The rows come from 4 hidden closed curves, with some noise, and rows from the same curve form a group. Each curve winds through 8 dimensions. The rows are also pushed far along 5 directions, which tell nothing about the answers.
In the rows, 128 means zero.
Some rows, each with its group after it:
120 129 162 133 103 126 100 130 145 145 117 143 117 51 123 119 89 101 -> met
137 117 141 131 122 107 128 113 123 135 108 154 128 126 115 113 146 123 -> Roto
118 107 148 138 119 117 117 121 117 161 112 111 118 152 149 128 155 111 -> Roto
124 118 124 131 140 150 114 119 132 125 131 124 142 184 115 126 157 118 -> Ret
133 129 128 120 134 130 142 123 132 106 136 120 142 106 120 142 135 136 -> met
134 116 130 136 130 108 120 135 123 147 120 126 119 141 147 124 120 130 -> Ret
122 138 132 118 133 120 124 123 139 112 131 142 136 147 103 115 120 119 -> Ret
116 124 133 138 106 130 103 131 123 151 108 142 128 109 123 114 108 101 -> Ret
116 135 115 125 118 131 129 122 122 141 129 116 125 137 119 129 109 127 -> rifu
161 101 134 159 153 108 123 133 125 130 126 169 136 139 155 116 155 140 -> Roto
113 164 124 82 118 135 138 128 147 103 130 113 134 58 110 146 84 135 -> rifu
158 115 123 155 133 141 127 138 128 124 138 151 127 91 130 109 117 131 -> Ret
106 125 128 123 112 102 105 121 112 150 99 146 137 177 119 120 134 101 -> rifu
119 119 139 171 118 134 105 125 115 149 106 171 131 156 115 106 150 105 -> Ret
134 140 146 120 116 116 122 116 125 129 117 150 131 102 100 129 140 114 -> Roto
142 124 115 109 128 152 112 129 124 123 130 110 136 142 125 136 151 121 -> met
114 147 111 112 127 123 131 128 111 129 120 117 138 132 144 136 138 130 -> rifu
131 127 133 144 127 81 140 124 113 147 123 158 121 141 114 128 149 130 -> met
139 123 105 130 134 179 138 122 129 85 140 127 151 161 94 123 134 136 -> Roto
119 163 120 87 117 91 152 114 129 130 127 128 116 126 90 144 106 145 -> Ret
137 117 156 139 121 140 91 133 135 133 119 130 131 124 128 120 116 102 -> Ret
150 110 135 144 121 150 109 118 137 126 112 167 139 114 100 117 125 127 -> Ret
122 82 144 169 132 134 125 141 108 163 146 60 116 152 205 151 162 119 -> met
151 116 138 146 132 112 121 136 127 143 128 147 112 102 142 114 139 127 -> met
120 131 125 136 133 89 110 122 123 151 112 174 120 160 117 92 152 111 -> rifu
131 120 127 117 120 129 130 130 129 143 133 96 115 122 133 139 114 127 -> Roto
158 114 112 141 158 132 136 139 134 119 137 150 125 142 146 113 153 150 -> Roto
164 112 121 146 158 111 132 134 125 124 131 166 136 150 141 116 161 145 -> Roto
129 132 137 121 123 134 125 117 147 107 119 154 147 84 107 137 103 138 -> met
143 119 127 113 127 127 126 129 125 114 128 115 139 116 142 136 125 129 -> rifu
135 127 125 133 137 115 130 131 121 126 127 140 127 125 135 104 146 120 -> met
146 104 133 147 119 158 94 114 122 127 114 139 152 101 130 132 146 121 -> met
158 118 115 122 154 147 159 138 144 93 170 108 135 90 137 146 129 154 -> rifu
104 132 139 128 109 152 121 134 129 120 124 111 129 104 135 126 115 105 -> Ret
169 102 135 149 152 136 126 112 137 104 141 153 153 109 125 131 150 151 -> Ret
140 140 134 107 131 118 147 132 124 125 143 97 116 105 139 152 139 137 -> Roto
143 104 137 155 124 133 93 124 125 154 115 152 135 101 149 119 135 116 -> Roto
119 127 135 113 133 121 117 129 138 122 133 114 123 117 145 118 135 116 -> rifu
120 113 135 138 116 128 115 108 120 148 116 122 135 167 114 139 137 123 -> Ret
113 168 114 82 111 97 147 142 128 140 128 108 100 84 122 136 83 131 -> Ret
126 149 133 111 131 87 132 137 139 127 119 167 123 62 142 128 110 137 -> Ret
125 148 98 104 146 106 146 138 123 131 147 121 119 152 132 125 139 132 -> rifu
126 133 139 120 122 104 127 132 142 124 123 155 127 102 119 117 88 122 -> met
123 120 121 127 143 82 140 146 127 162 126 124 105 123 191 140 126 151 -> Ret
165 140 122 108 146 137 128 128 139 88 136 162 151 96 103 121 136 135 -> Roto
101 158 126 104 124 114 154 133 129 129 124 108 100 143 121 127 124 135 -> met
147 103 102 159 144 152 134 125 113 141 144 112 132 164 143 125 150 147 -> rifu
163 116 113 121 153 161 147 140 125 97 158 83 130 110 160 127 156 141 -> met
165 115 122 137 133 145 125 125 132 104 129 168 150 110 103 119 122 135 -> rifu
132 113 142 126 129 114 105 133 126 151 125 115 131 113 167 141 124 116 -> Roto
133 121 144 133 119 108 123 121 124 126 116 150 141 107 141 130 107 129 -> Roto
130 147 118 117 130 101 136 131 137 143 126 156 103 135 101 107 106 135 -> rifu
110 145 120 119 124 106 143 125 115 135 132 130 129 145 120 132 132 121 -> Roto
129 149 107 99 140 161 141 134 136 106 146 92 129 91 145 145 134 145 -> met
155 110 120 147 127 166 97 117 119 129 113 156 143 162 101 121 170 122 -> met
126 120 115 133 146 97 135 142 122 152 143 119 118 144 170 126 136 131 -> rifu
105 134 122 104 112 175 94 122 121 127 116 94 137 183 112 116 147 85 -> rifu
140 109 164 160 116 121 109 136 133 140 110 158 131 64 156 133 110 124 -> rifu
106 140 141 113 106 112 125 124 140 140 110 131 118 107 119 141 85 133 -> met
121 141 142 112 103 129 117 117 134 126 108 136 128 84 111 135 100 128 -> met
135 112 113 127 131 171 120 128 119 120 143 81 151 120 157 147 133 125 -> Ret
168 96 143 166 143 104 119 128 121 131 123 174 144 117 157 125 135 144 -> Roto
118 106 129 158 136 142 123 138 121 144 141 110 128 162 157 133 146 115 -> Roto
106 131 121 125 126 128 122 137 130 143 135 121 134 125 134 138 116 108 -> rifu

New rows, each followed by its group:
142 115 140 133 132 146 94 121 136 112 117 162 159 122 113 117 143 105 -> Roto
118 138 138 122 104 126 122 118 131 127 125 142 139 98 94 141 94 114 -> met
139 122 141 148 130 149 116 121 130 93 120 177 164 100 109 122 159 115 -> rifu
117 130 132 137 137 126 138 135 136 132 143 123 125 120 127 133 138 121 -> met
101 143 142 137 105 117 113 133 120 151 108 146 118 133 117 119 117 100 -> Ret
82 164 143 91 109 120 133 129 147 123 130 108 123 95 101 139 93 99 -> met
103 172 118 68 118 85 133 135 123 142 118 118 114 170 112 141 102 118 -> Roto
115 151 118 94 115 126 126 119 127 132 127 105 123 112 108 132 113 122 -> rifu
110 157 125 90 119 111 149 137 140 124 144 112 116 100 106 149 102 122 -> rifu
101 144 102 101 112 136 144 120 115 135 126 94 120 158 112 131 120 126 -> Roto
170 103 135 151 137 191 132 121 138 86 154 113 140 111 103 119 145 134 -> Ret
113 127 134 125 109 149 100 118 116 133 112 109 145 117 136 132 138 105 -> rifu
121 90 144 157 123 142 108 132 126 156 134 101 131 167 150 154 136 112 -> met
148 138 108 87 131 167 132 119 124 88 137 91 142 125 108 136 153 132 -> rifu
125 134 143 127 132 96 120 125 144 131 127 164 128 103 122 122 111 124 -> Ret
155 127 105 138 137 174 114 122 127 120 125 159 137 160 88 119 166 134 -> met
145 144 114 131 153 114 134 139 131 127 142 157 121 140 119 115 148 134 -> Ret
100 145 108 94 121 119 133 137 106 145 125 75 126 162 162 153 133 121 -> rifu
132 137 116 114 122 116 136 136 122 130 125 137 134 125 125 141 110 130 -> rifu
129 137 128 125 125 108 138 132 124 125 125 148 120 141 119 117 116 129 -> met
124 141 118 128 134 113 142 130 126 138 142 125 114 123 117 126 141 128 -> Ret
160 101 146 163 134 103 127 130 134 148 126 160 112 112 141 120 118 146 -> Ret
129 127 117 139 129 158 124 113 113 112 127 143 155 164 100 120 165 114 -> Roto
141 134 128 131 123 148 121 120 120 111 129 133 148 119 109 143 141 130 -> Roto
162 76 132 193 141 136 106 118 117 136 129 174 166 126 146 131 155 135 -> met
141 115 125 134 133 145 125 128 121 112 134 111 148 133 146 151 134 143 -> Roto
123 135 119 120 140 58 154 137 123 168 133 116 89 126 163 132 124 157 -> rifu
129 125 127 127 134 131 132 123 139 120 125 139 139 120 125 141 119 148 -> met
116 127 144 121 112 122 127 124 123 132 129 104 128 118 124 143 129 112 -> met
111 120 155 134 96 192 92 122 124 110 119 86 150 121 116 132 117 84 -> Ret
155 135 99 127 148 143 141 124 119 106 149 131 146 113 118 129 155 142 -> Ret
187 92 126 145 136 208 105 122 132 92 139 120 156 98 127 138 163 139 -> met
163 84 128 157 143 167 131 120 117 127 148 78 138 149 160 154 162 153 -> Ret
118 104 129 172 125 146 88 115 118 160 106 157 147 137 134 114 160 107 -> met
105 120 154 134 112 124 103 123 121 133 112 121 147 157 134 147 131 105 -> Roto
108 132 111 123 132 145 117 128 131 143 119 123 129 183 126 137 142 130 -> met
149 99 124 155 142 117 129 133 123 139 145 133 140 124 160 153 138 143 -> met
136 144 105 109 135 124 134 132 134 125 122 152 116 120 118 110 126 144 -> Roto
129 124 135 120 140 103 132 128 132 127 143 104 129 128 153 141 122 137 -> Ret
140 124 119 130 130 128 126 129 130 142 119 149 125 110 131 131 135 138 -> Ret
132 119 142 155 116 152 111 109 127 120 103 162 143 117 103 111 141 123 -> met
93 159 139 101 115 100 132 130 135 131 111 130 115 96 134 127 108 123 -> met
152 98 148 151 139 128 128 124 139 107 132 139 151 74 152 143 130 146 -> met
101 108 145 154 116 98 92 126 117 163 107 156 142 158 147 129 138 96 -> met
113 147 126 123 139 69 157 139 132 131 131 163 117 123 133 131 120 143 -> rifu
111 144 133 120 129 74 141 129 129 142 134 129 110 124 128 124 112 128 -> Ret
138 129 117 125 130 116 133 131 130 145 120 151 117 114 128 129 126 143 -> Ret
145 102 129 145 134 164 106 128 128 135 132 108 123 151 140 114 151 118 -> rifu
102 123 137 133 110 153 105 129 131 131 125 101 136 117 140 146 114 112 -> Roto
136 122 118 147 136 132 128 137 120 159 133 125 104 151 133 117 150 128 -> met
121 145 105 103 126 110 130 124 121 143 113 131 117 133 131 122 129 138 -> Roto
137 135 114 144 143 119 157 127 126 128 135 146 111 156 112 120 148 157 -> rifu
129 131 153 128 115 133 107 118 128 108 118 145 156 113 105 142 129 110 -> Roto
122 137 125 122 122 123 119 135 132 154 122 134 107 137 125 131 123 128 -> met
106 141 136 106 104 123 114 121 131 141 120 104 124 88 126 136 95 112 -> rifu
126 113 141 151 131 121 128 138 122 140 133 128 129 118 156 143 153 121 -> rifu
140 123 142 121 133 103 127 127 130 135 137 106 128 101 157 154 117 143 -> Ret
116 121 144 139 118 128 132 116 137 120 114 149 126 129 106 120 133 129 -> Ret
130 122 122 110 118 159 137 117 133 111 142 91 141 86 130 151 108 135 -> Ret
146 111 139 143 123 152 124 130 130 131 137 110 120 94 131 120 123 121 -> met
116 116 146 123 107 147 109 112 126 136 121 91 137 138 122 150 119 115 -> Ret
97 115 147 128 111 92 125 133 116 158 122 99 111 163 164 140 119 111 -> rifu
125 132 129 139 133 132 122 138 139 131 127 150 128 97 141 119 104 130 -> rifu
141 123 132 126 145 110 133 125 131 120 143 117 135 122 144 137 132 140 -> Ret
123 139 113 132 141 112 139 131 125 150 139 136 113 150 125 126 153 132 -> Ret
140 101 124 144 127 170 93 123 121 144 120 116 140 133 148 124 154 114 -> Roto
178 125 112 114 148 107 166 129 122 111 150 121 123 104 131 139 131 169 -> Roto
116 132 123 127 126 136 125 120 116 127 121 135 139 170 117 121 151 113 -> Roto
